Each cloud of rows lies close to a flat space through zero, with a little noise off it, and is much wider in some directions of that space than in others. After each cloud: how many dimensions does that space have?

0: -2.637 -0.201  0.289  0.028  0.425  2.011  0.251  4.479 -2.017 -1.974 -1.017  1.350  7.017  0.376 -0.740 -3.301 -1.298
1: -1.688 -1.126 -1.113 -0.634  0.315  1.591 -3.370  1.262  1.103  0.078  4.766  3.436 -1.217  0.305 -0.572 -0.575  2.908
2:  0.096 -2.485 -2.113 -1.156  2.517 -6.259  1.560 -0.436  0.837  0.741 -3.736  2.881  3.827 -1.286 -4.141 -0.300 -2.395
3: -0.988 -2.459 -4.056 -0.287  1.727 -0.860  0.471  0.555  6.825 -2.233  2.066  0.627  0.684  0.249  0.221 -1.599 -1.310
4:  0.315 -0.410  1.144 -0.856 -0.212 -3.670 -0.046 -3.635 -3.818  2.308  0.996 -5.039  4.247 -2.539  2.566 -0.987 -3.017
5:  3.450 -2.826  1.124  1.897 -1.169 -1.894  3.597 -0.054  4.353 -1.167 -3.456 -3.583 -1.071  0.062 -1.308 -1.280 -0.242
6:  0.288 -6.819 -1.564  0.630  0.488  2.122 -1.033  2.580 -3.963 -1.644 -1.054 -0.153  1.383 -2.560  3.542 -3.795  0.648
7: -1.365  1.349  1.683 -2.612  5.288 -1.907  0.501 -2.107 -0.551  2.017  0.831 -1.960  3.977 -1.936 -0.762 -0.676 -1.245
8: -0.273  0.393  5.385 -1.788 -1.937 -1.395 -0.142  2.479 -2.595  0.326  1.198 -0.440  1.922 -1.292  1.944 -0.833  1.765
9: -0.770  5.265  4.169 -2.217 -2.154  1.419 -0.483 -1.767  0.709  1.536 -0.996  2.392 -2.244  1.969  1.690  3.914  0.632
10:  1.445 -0.874 -3.626  2.323  1.139  3.035 -2.950  1.913  0.025 -1.158 -1.547  5.128  3.594 -0.761  2.262  2.591  1.762
11: -1.248  0.213 -2.880  1.683  2.789 -0.354  3.266 -0.617  0.599 -3.180 -4.139  2.740 -1.595  0.692 -1.091  2.862 -0.968
12: -0.048 -0.046 -1.776 -0.304 -1.630  1.920 -2.709  1.550  2.684  1.081  2.615  2.540 -1.664  0.957 -3.047  0.933  3.954
13: -1.852 -0.683 -1.486 -0.285 -1.945  4.896 -0.167 -0.767 -0.676 -0.875  0.378 -1.246 -2.983  1.675 -0.132  0.404  1.304
14: -0.838  1.700 -3.914  1.003  0.590  1.380  3.405  1.994  6.622 -3.197 -2.183  0.530 -2.717  1.680 -0.466  0.857 -0.512
15: -1.575 -1.371  1.172 -1.550  0.797  1.435  1.098 -1.726  0.764 -0.001 -3.498  1.179 -0.311  1.098 -1.061 -0.263 -0.375
16:  0.876 -2.134  0.204 -3.913  0.384 -2.164 -0.273  0.719  1.338  1.494 -0.359  0.231  0.991 -0.332 -1.245 -0.946 -1.011
17:  1.538 -1.631  3.733  2.030 -1.786  2.881 -1.790  2.046 -4.401 -1.915  2.455 -0.068 -1.413  2.418 -0.988 -2.331 -0.114
18:  4.115  1.014  0.546  1.608 -0.501 -3.625 -0.757 -1.957  1.393  3.871 -3.528  1.546  0.307 -0.540 -2.256  0.715 -0.756
19:  1.529  0.123  0.800  1.188  2.045 -3.501  1.931 -1.286  0.235  0.749 -1.388 -4.130  2.324 -0.958  2.193 -5.419 -6.681
20: -1.689 -0.354 -0.212 -0.236 -1.198 -0.373 -3.262 -1.119  4.311  2.448  3.358  3.502 -0.376  0.016 -0.665 -1.200  2.633
 => 14

0:  0.867  0.419 -0.613  1.348 -0.366 -0.483  0.418  0.854 -0.325  0.951  0.841 -1.655  0.122 -0.733  0.433 -0.206 -0.586
1:  0.921 -0.129 -5.632 -0.844  0.161  0.439  1.185 -3.392  7.537 -2.522  2.453 -3.949  3.567 -1.084 -2.495 -4.162 -1.122
2: -3.036  0.805  1.868  0.224 -1.116  0.190 -0.996  1.072  0.326  0.651 -3.178  1.469 -1.736 -0.128 -2.643  2.781  1.519
3: -1.278  1.589  5.379 -3.395  0.600  2.148  0.691  3.124 -4.524  2.208 -0.384  5.843 -2.619  2.371  2.674  0.471  1.268
4:  5.820 -2.905 -1.230  3.620  1.871 -2.391 -0.595 -1.286 -3.154  0.667  7.088 -4.495  0.293 -0.315  7.870 -1.201 -1.265
5:  1.346 -6.085  0.066 -1.892  3.146 -3.756 -2.626 -4.232 -0.147 -1.735 -1.696  1.826 -1.372  3.466  2.147  3.516 -0.919
6:  2.923  1.193  2.266 -1.746 -0.965  0.307  1.633  3.473 -5.861  5.909  5.513  1.517 -0.824  0.995  5.832  0.205 -1.720
7:  1.583 -2.121  0.918 -0.527  2.410 -2.290 -0.513 -0.756 -0.579  0.121 -0.902  0.629 -1.284  1.748  2.005  0.825 -0.800
8:  1.741 -2.217  3.920 -3.890  3.962 -0.259 -0.378 -0.603 -2.136  0.209  1.903  4.245 -2.758  4.422  6.269 -0.651  0.690
9: -2.312  0.399 -7.486  3.689 -1.447  3.589 -0.512 -5.427  8.823 -9.140  0.000 -5.690  5.785 -4.272 -7.102 -5.393  2.011
10:  2.152  0.823 -4.681 -0.045 -1.721  0.080  1.647 -0.918  2.107  1.008  3.691 -3.567  3.666 -1.732 -0.838 -2.520 -2.518
11:  0.119 -0.213 -2.529 -0.289 -1.743  2.249  0.026 -1.742  0.284 -1.582  2.707 -0.525  2.882 -0.675 -0.385 -1.556 -0.066
12: -4.558  2.188  4.950 -3.296 -0.136  2.806 -0.597  1.926  1.070  1.355 -2.143  5.135 -3.494  2.056 -0.772  1.705  3.516
13: -2.713  1.482  4.298 -0.745  0.906 -0.196 -0.410  2.443  0.643  1.330 -4.246  2.571 -3.964  1.065 -0.994  1.973  1.951
14:  0.030  0.350  2.250 -1.597  0.205 -2.262  0.803  2.778 -2.550  3.528 -3.474  2.213 -2.042  1.058 -0.479  2.498 -1.539
15: -5.390  4.142  2.244  0.123 -0.970  3.515 -0.105  1.727  5.270 -1.311 -3.105  1.045 -1.995 -1.050 -4.403 -0.893  4.352
16:  2.746 -2.972 -3.130  0.066  0.304 -2.494 -0.219 -2.257 -0.344 -0.007  1.556 -2.063  2.069  0.201  0.895  0.605 -2.894
17:  0.385  0.212 -0.474  3.018 -0.593 -0.825 -0.283  0.849 -1.986 -0.433 -1.035 -1.804  0.366 -1.716 -0.634  0.390 -0.114
18: -1.165  4.078 -1.623  1.557 -3.941  1.264  1.799  3.264 -0.146  2.837 -0.370 -2.096  1.800 -3.284 -3.999  0.048 -1.034
19: -0.787  1.012 -7.633  1.262 -2.068  0.801  1.401 -2.984  7.220 -4.163 -1.640 -5.004  5.386 -3.557 -7.780 -3.651 -1.554
20: -0.170  2.123  1.982  0.929 -2.192 -1.359  0.807  4.272 -2.957  5.586 -0.661 -0.033 -1.618 -0.814  0.073  2.988 -1.155
 => 7

0: -0.684  0.447 -2.530  1.072 -0.397 -2.169  0.164 -2.898  0.294 -0.069 -1.652  1.893 -1.470  1.345 -0.912 -2.765  1.502
1:  0.129  3.030 -2.541 -1.886 -2.795  0.576  0.993  1.075  0.439 -1.538 -0.401  2.844 -1.642 -3.237  1.549 -0.976  0.243
2: -0.175 -4.615 -1.336  2.699  1.274 -0.461  0.406  4.171  1.869  2.726 -0.764 -1.709  2.958  1.212 -3.723  1.670  1.351
3: -1.710 -0.625 -1.568  2.162 -1.324 -4.347  0.950 -1.836  2.944  0.373 -0.168 -0.473 -0.888 -4.383 -2.029 -2.102 -0.510
4:  0.994  2.163  2.783 -4.237 -0.814  0.971 -1.161 -2.108 -2.923 -0.354  2.361 -3.126 -1.907 -1.165  1.001  0.869  0.243
5: -0.033 -0.825 -1.579 -0.603  0.726 -3.058  2.008  3.423  2.953 -1.714 -0.091 -2.048  3.189 -4.539 -1.175  1.955 -0.833
6:  0.934 -3.322 -1.021 -2.573  1.441 -1.120 -1.013  2.279  1.023 -1.193 -2.804 -2.043  2.510  1.542 -4.511  2.396  6.166
7: -0.595  0.947 -3.951  1.824 -3.116  0.708  2.201  1.676  0.672  2.598  1.276  1.833 -2.549 -2.822  0.193 -1.686 -2.082
8:  0.784  3.656 -0.081 -1.764 -0.959 -2.615 -2.119 -3.005 -1.332  0.066  1.367 -1.837 -0.435 -0.226  4.371 -2.850 -0.227
9:  0.350  0.852 -1.414 -1.604  1.685 -0.425  2.557 -0.846 -0.868 -2.438 -0.024 -1.020  0.937  0.408 -0.545  0.618 -1.047
10: -1.671 -3.390 -0.203  0.591  0.571  2.083 -0.737  2.722 -2.008  0.186 -2.258 -0.552 -1.800  1.591  0.326 -0.475 -1.048
11:  0.392  1.447  0.007 -2.099  2.859 -0.745  2.183 -0.217  4.004 -2.031  0.635 -1.020  2.281  0.150 -0.730  0.890 -0.635
12: -0.326  1.785 -2.249  1.341 -0.366  1.019  0.278  0.504  1.288 -0.283 -0.470  2.125  1.090  1.519  1.496 -2.541 -0.476
13: -1.793 -0.639 -0.408  1.538  0.179  2.695 -0.242  3.259  1.087 -0.346 -0.995  0.557  0.844  0.665  0.163 -1.256 -1.047
14:  0.457 -0.748  2.020 -4.258 -0.596 -1.311 -1.693  1.759 -0.358 -1.622 -0.661 -1.768 -0.763 -3.280  0.373  2.386  2.193
15: -2.348  0.689  3.006  0.189  0.476  0.302 -0.474 -2.289 -2.941 -1.679  0.850 -1.521  2.260  1.090 -1.109 -0.114  1.816
16: -1.810  1.468  3.022  1.197  0.458  2.291 -0.627 -0.103  0.754 -2.154 -0.010  1.515  1.506 -0.081  0.576 -0.222 -0.845
17:  0.013  0.191  1.056 -1.386  2.259  0.254  0.788  1.805  2.340 -0.061  0.320  2.197  2.041  2.524 -0.537  1.890  2.566
18:  0.399 -0.073  0.414  0.343 -0.560  2.756 -1.321 -0.821  0.036  1.206  0.650 -1.616 -0.017  1.833 -2.158 -0.868  1.141
19:  2.181 -3.527 -0.337  3.648 -1.518 -0.902 -2.762  0.712 -0.216 -0.592 -3.359 -0.770 -0.158 -3.597  0.007  1.026 -2.808
20: -0.583 -0.533  2.391  0.944 -0.849 -1.863 -0.632 -1.364  0.135  2.104  1.802 -1.016  0.217 -1.545 -1.612  0.886  1.926
 => 12

0:  2.533  1.959 -1.507  2.354 -5.671  3.260  0.168 -0.630 -1.552 -1.450  3.195 -4.266 -1.893 -2.233 -0.183  3.572  0.373
1: -0.190  2.279 -1.651 -1.648  1.736  1.398 -0.711  2.132 -2.383  0.526  2.876  0.126 -1.064  0.798 -0.067 -0.046  1.793
2: -1.148  0.103 -1.826  0.370  1.582  1.415 -0.212  0.838 -0.433  2.276  0.153  0.531  0.132  3.695  1.076 -1.906  0.741
3:  0.197  1.375 -0.769 -0.345  0.518  2.448  0.452 -0.239  0.336  0.389  2.328 -0.516 -2.168  1.277 -0.456  1.145  0.348
4:  0.790 -1.434  1.895  1.596 -2.000 -1.518  2.472 -2.659  1.484 -0.774 -2.481  0.477  1.021 -1.191  1.080  0.505 -2.158
5: -1.774  5.949 -7.408 -2.210  2.743  4.723  0.781  1.820  1.278  4.005  7.518 -4.270 -2.548  0.381 -0.390 -1.462 -3.163
6: -1.770 -0.796  4.618 -0.918  2.173 -2.717 -0.466  1.267 -0.802  0.222 -4.049  2.752  1.900  1.586 -0.400 -0.771  3.615
7: -0.406 -3.445  0.637  2.308 -0.383 -1.292 -5.353 -1.163  1.335 -2.061 -1.913  1.679  1.706  0.612 -0.828 -1.035  1.196
8:  1.000 -3.682 -0.353 -0.401 -1.369 -1.787  1.101 -0.843  0.748 -0.408 -1.452 -0.269  1.623 -1.497 -0.188 -1.291 -2.528
9: -0.138 -1.210 -1.071  0.393  0.283  1.594  0.037 -0.988  1.025  0.832  0.830  0.356 -0.259  2.440  0.035 -0.816 -0.449
10:  0.696 -1.391 -2.214 -2.028  0.459 -0.044  0.605  0.640 -0.211  0.247  1.692 -0.537 -0.026 -0.993 -0.521 -1.062 -1.989
11: -0.347 -1.705 -2.992  1.299  1.510 -1.191 -6.382  1.408  0.346 -1.423 -0.778  1.060 -0.261 -0.975  0.080 -1.324 -0.305
12: -0.448 -0.306  0.102  1.154  0.423 -0.202 -1.654 -1.471  2.549 -0.707 -0.340  0.226 -0.253 -0.498 -0.518  0.160 -1.093
13: -1.766  2.401  3.094 -1.372  0.511  0.554  0.390 -0.440  0.977  0.503  1.326 -0.680  0.864  0.717 -2.347  0.511  2.373
14:  0.493  0.365  2.529  2.224 -1.984  1.226 -1.598 -3.863  2.471 -2.815  1.414  0.533 -0.379 -0.251 -1.356  2.396  0.513
15:  2.468 -2.852  1.309  3.681 -3.637 -1.602 -2.655 -2.329  0.017 -4.261 -2.611  1.223 -0.165 -2.589  0.975  2.186 -0.478
16: -1.159  3.491  0.472 -0.493  1.814  2.966 -0.718  0.047  1.048  0.596  2.743 -0.824 -2.648  1.523 -1.473  1.779  1.965
17:  2.112  2.142 -1.279  3.287 -3.696  1.276  0.336 -1.666  0.003 -1.839  0.871 -2.143 -1.847 -3.078  1.503  3.076 -1.963
18: -1.897  3.155  2.584 -1.224  2.292  0.069  4.105  1.464 -1.279  3.210 -1.728  0.715  0.115  3.068  1.127 -0.360  2.096
19: -0.825  1.781 -4.287 -1.346  1.996  2.912  1.171  2.997 -0.509  3.707  1.852 -2.525 -2.701  1.925  0.440 -0.843 -0.764
20: -0.596 -1.472 -3.450  1.928  0.666 -1.807 -2.859  2.585 -1.760  1.136 -2.994  0.693  1.491  0.438  2.709 -2.828 -0.462
 => 9

0: -2.156 -1.262  0.722 -1.142  0.808 -0.192 -2.073 -1.766 -1.351  0.922 -2.920  2.231 -0.345 -1.083 -1.112 -0.243  1.267
1: -1.466  0.555 -2.453  1.560 -2.304 -0.750 -0.707 -1.605 -1.389 -1.652 -1.371 -0.220  3.275  3.048 -1.491 -2.917 -1.597
2: -0.997  1.927 -3.687  0.160  0.568 -4.378 -0.128  2.101  1.456 -1.888 -1.464 -0.045 -1.173  1.292  1.680  0.242  2.561
3:  0.614  1.993  3.234 -3.290 -0.480 -3.844  1.824  1.806 -0.261 -5.728  2.188  2.138 -1.085 -0.668 -2.467  2.366  1.610
4: -0.492 -3.110 -1.487  2.205  1.757 -1.227 -2.139  0.827  2.929  1.902 -1.224  0.342 -2.113 -0.799  0.576  3.013  0.816
5:  1.274 -0.801  2.787 -1.503  0.558  0.544  0.602  2.321  2.111 -1.942  0.484  1.051 -0.478 -1.302  0.778 -1.848  2.449
6: -1.871 -3.476  2.511  1.556  0.459  3.153 -0.879 -1.744 -0.014  0.398  2.165  0.076 -1.312  0.146  0.877  1.119  1.088
7:  0.058 -3.395  0.357  1.876  1.407  4.265  0.879 -0.852  1.321  3.116 -0.657 -0.773 -0.577 -1.411 -1.326 -0.089 -1.138
8: -1.036  0.378 -1.977 -0.107 -1.262 -0.050  1.534  1.654 -0.186  0.684 -0.569 -0.867  3.180 -1.089 -2.272 -5.025 -1.227
9:  0.351  0.055 -2.899  3.710 -0.831  0.674  0.267 -0.711  0.758  2.682 -2.054  0.394  1.318 -2.197  0.961  1.538 -1.334
10:  1.170  2.716 -0.982 -2.848 -0.932  2.647  1.525  0.775  0.063 -0.191 -0.217 -0.157  0.704  0.896  0.737 -2.545 -2.021
11:  0.674  0.325  0.211  1.646 -1.731  1.985 -0.081  2.487  2.281 -0.234 -0.563 -0.220  3.246 -3.126  0.602 -1.009 -1.986
12:  1.378  2.546  2.219 -0.232  1.330  3.455  0.829  0.707  0.346 -2.044 -0.860 -3.254  0.608 -0.006 -0.457  0.679 -0.716
13:  0.236  1.211  2.378 -1.842  1.558  0.870 -0.136  1.892  0.926 -1.912 -0.497 -0.295 -0.636 -0.799  2.331 -2.107  3.199
14: -0.005  0.777 -2.129  0.319 -1.035 -4.389  0.930  0.470 -1.362  0.332  0.187  0.443  1.237  0.139 -0.923 -2.506  1.259
15: -0.190  0.092 -0.487  1.000  0.505  4.128  0.599 -1.991 -0.579  1.013  1.317 -2.545 -0.699  2.375  0.689  2.416 -2.540
16: -0.905  1.304 -3.289 -0.291  0.968 -0.640 -0.819  1.934  0.509  2.138 -0.610 -2.063 -0.284 -1.003  0.954  1.294 -1.398
17: -0.490 -0.179 -0.752  1.420 -0.356  0.779 -1.025  0.990  1.807 -1.694 -0.971 -0.505  1.125  0.666  1.366 -0.840 -0.157
18:  0.466  1.380 -0.394  0.425 -1.274  0.683  0.400  0.277 -0.185  0.538 -1.362  1.737  1.678 -2.445  1.946 -1.362  0.521
19:  0.044 -2.660  0.141  0.939  1.952  3.272 -2.604  0.040  2.443  2.864 -1.117 -0.042 -1.953 -1.368  2.894  2.580 -0.005
20:  1.721  0.520 -2.102  0.416  1.096 -0.551 -0.316 -0.405 -0.624  3.303 -1.301 -1.903  0.211  1.305  0.148 -2.345 -0.178
 => 12

0: -0.556 -0.240 -0.352 -1.846 -0.025  0.412  0.455 -5.196 -5.402  4.983 -0.612  1.147 -0.493  3.930  3.183  1.230  1.037
1: -2.844  0.806 -2.278 -0.318 -3.259 -4.894  1.544 -1.828  1.990 -2.359  0.905 -1.292  1.523 -1.137 -2.018  0.721 -0.308
2: -1.421 -0.200 -4.085  1.438 -1.642 -2.844 -0.388 -1.610  0.780 -1.363 -2.027 -4.557 -0.276  0.836  2.470 -0.548  1.246
3:  1.254  1.142 -0.425  0.497 -2.636 -2.596 -0.831 -0.462  3.435 -1.007  1.691 -1.408 -3.090 -0.254  0.270 -1.721  2.292
4:  0.346  1.311  1.652  2.174 -1.891  0.960  1.560  2.338  3.324 -3.166 -3.054 -2.683 -1.658 -4.292  0.615  0.798  2.476
5:  0.520  2.223 -4.403 -0.562 -2.014 -5.455 -1.542 -2.669  2.175 -0.182  2.419 -3.721 -2.143  1.024  5.487  1.088  2.953
6:  1.934  1.189 -0.240 -3.117  1.262 -0.860 -3.097 -1.901  0.297  1.923  2.027  3.040 -2.003  0.804  2.340  1.481  1.629
7:  1.247 -0.147  0.515  2.954 -1.953  0.031  1.199  2.188  2.279 -2.301 -0.896 -1.847  0.171 -0.699 -0.374 -0.345 -1.873
8:  2.404  0.419  7.680  1.130 -3.120 -0.067  0.791 -2.464  1.166  4.597  1.516 -0.029 -3.473  0.601 -1.195  0.236  1.729
9:  1.799 -0.698  2.120  1.318  3.296  0.356 -3.284  0.101  1.660  1.822 -0.202  0.370 -0.208  0.790 -1.511 -0.589  2.393
10:  3.199 -3.046 -3.948 -0.079  1.478  0.676 -1.516  0.308 -2.425  1.199  2.545 -0.645 -0.802  4.079  0.134 -0.421 -1.289
11: -0.845  0.579 -0.712  0.301 -1.680 -1.144  0.677  2.935  3.327 -3.939  0.098 -2.453  0.638 -2.925 -0.351  0.559 -1.541
12:  1.388 -1.417 -4.815  2.062  2.271  1.794  0.633  3.186 -2.824 -1.861  1.023 -1.118 -1.746 -0.508  1.919 -3.928 -0.378
13:  2.293 -0.112 -3.223  0.041 -0.252  0.359 -0.092  2.552  0.126 -3.458  1.220  3.125  0.300 -0.923 -0.118 -0.301 -4.460
14: -1.180  4.217 -2.738  0.035 -4.182 -2.130  2.279  3.809  5.145 -6.797  1.411 -0.427  2.192 -2.702  1.176  0.383 -2.634
15:  2.370 -1.641  1.143 -0.514  0.480  2.029 -0.407  3.180  1.730 -1.340  1.724  1.771 -1.561 -1.387 -4.219 -0.427 -0.160
16:  0.327 -1.392  3.386  1.269  1.610 -1.783 -2.016 -2.220 -0.858  3.109  0.491  1.817  1.296  1.519 -1.883 -1.215 -3.606
17: -0.651  0.120  0.373 -1.116  0.125 -0.527 -1.859 -1.686  0.084  2.426 -1.157 -4.641 -1.379  1.246  4.833  1.804  3.114
18: -0.849  1.261  0.757 -1.011 -1.213 -2.007  2.064 -0.658  0.652 -0.439  0.716 -0.825 -2.345 -4.825  0.387  2.072  2.339
19: -0.337 -0.203 -1.579 -2.819 -0.701  0.067  1.594  1.758 -1.620 -1.930  2.798  3.567  0.784 -1.857 -1.366  0.598 -4.655
20: -2.339  3.444  0.004 -0.232  1.143 -0.904  2.427 -1.874 -1.454  0.986 -0.101  2.007  3.771  0.187  1.042  1.901  1.743
 => 12
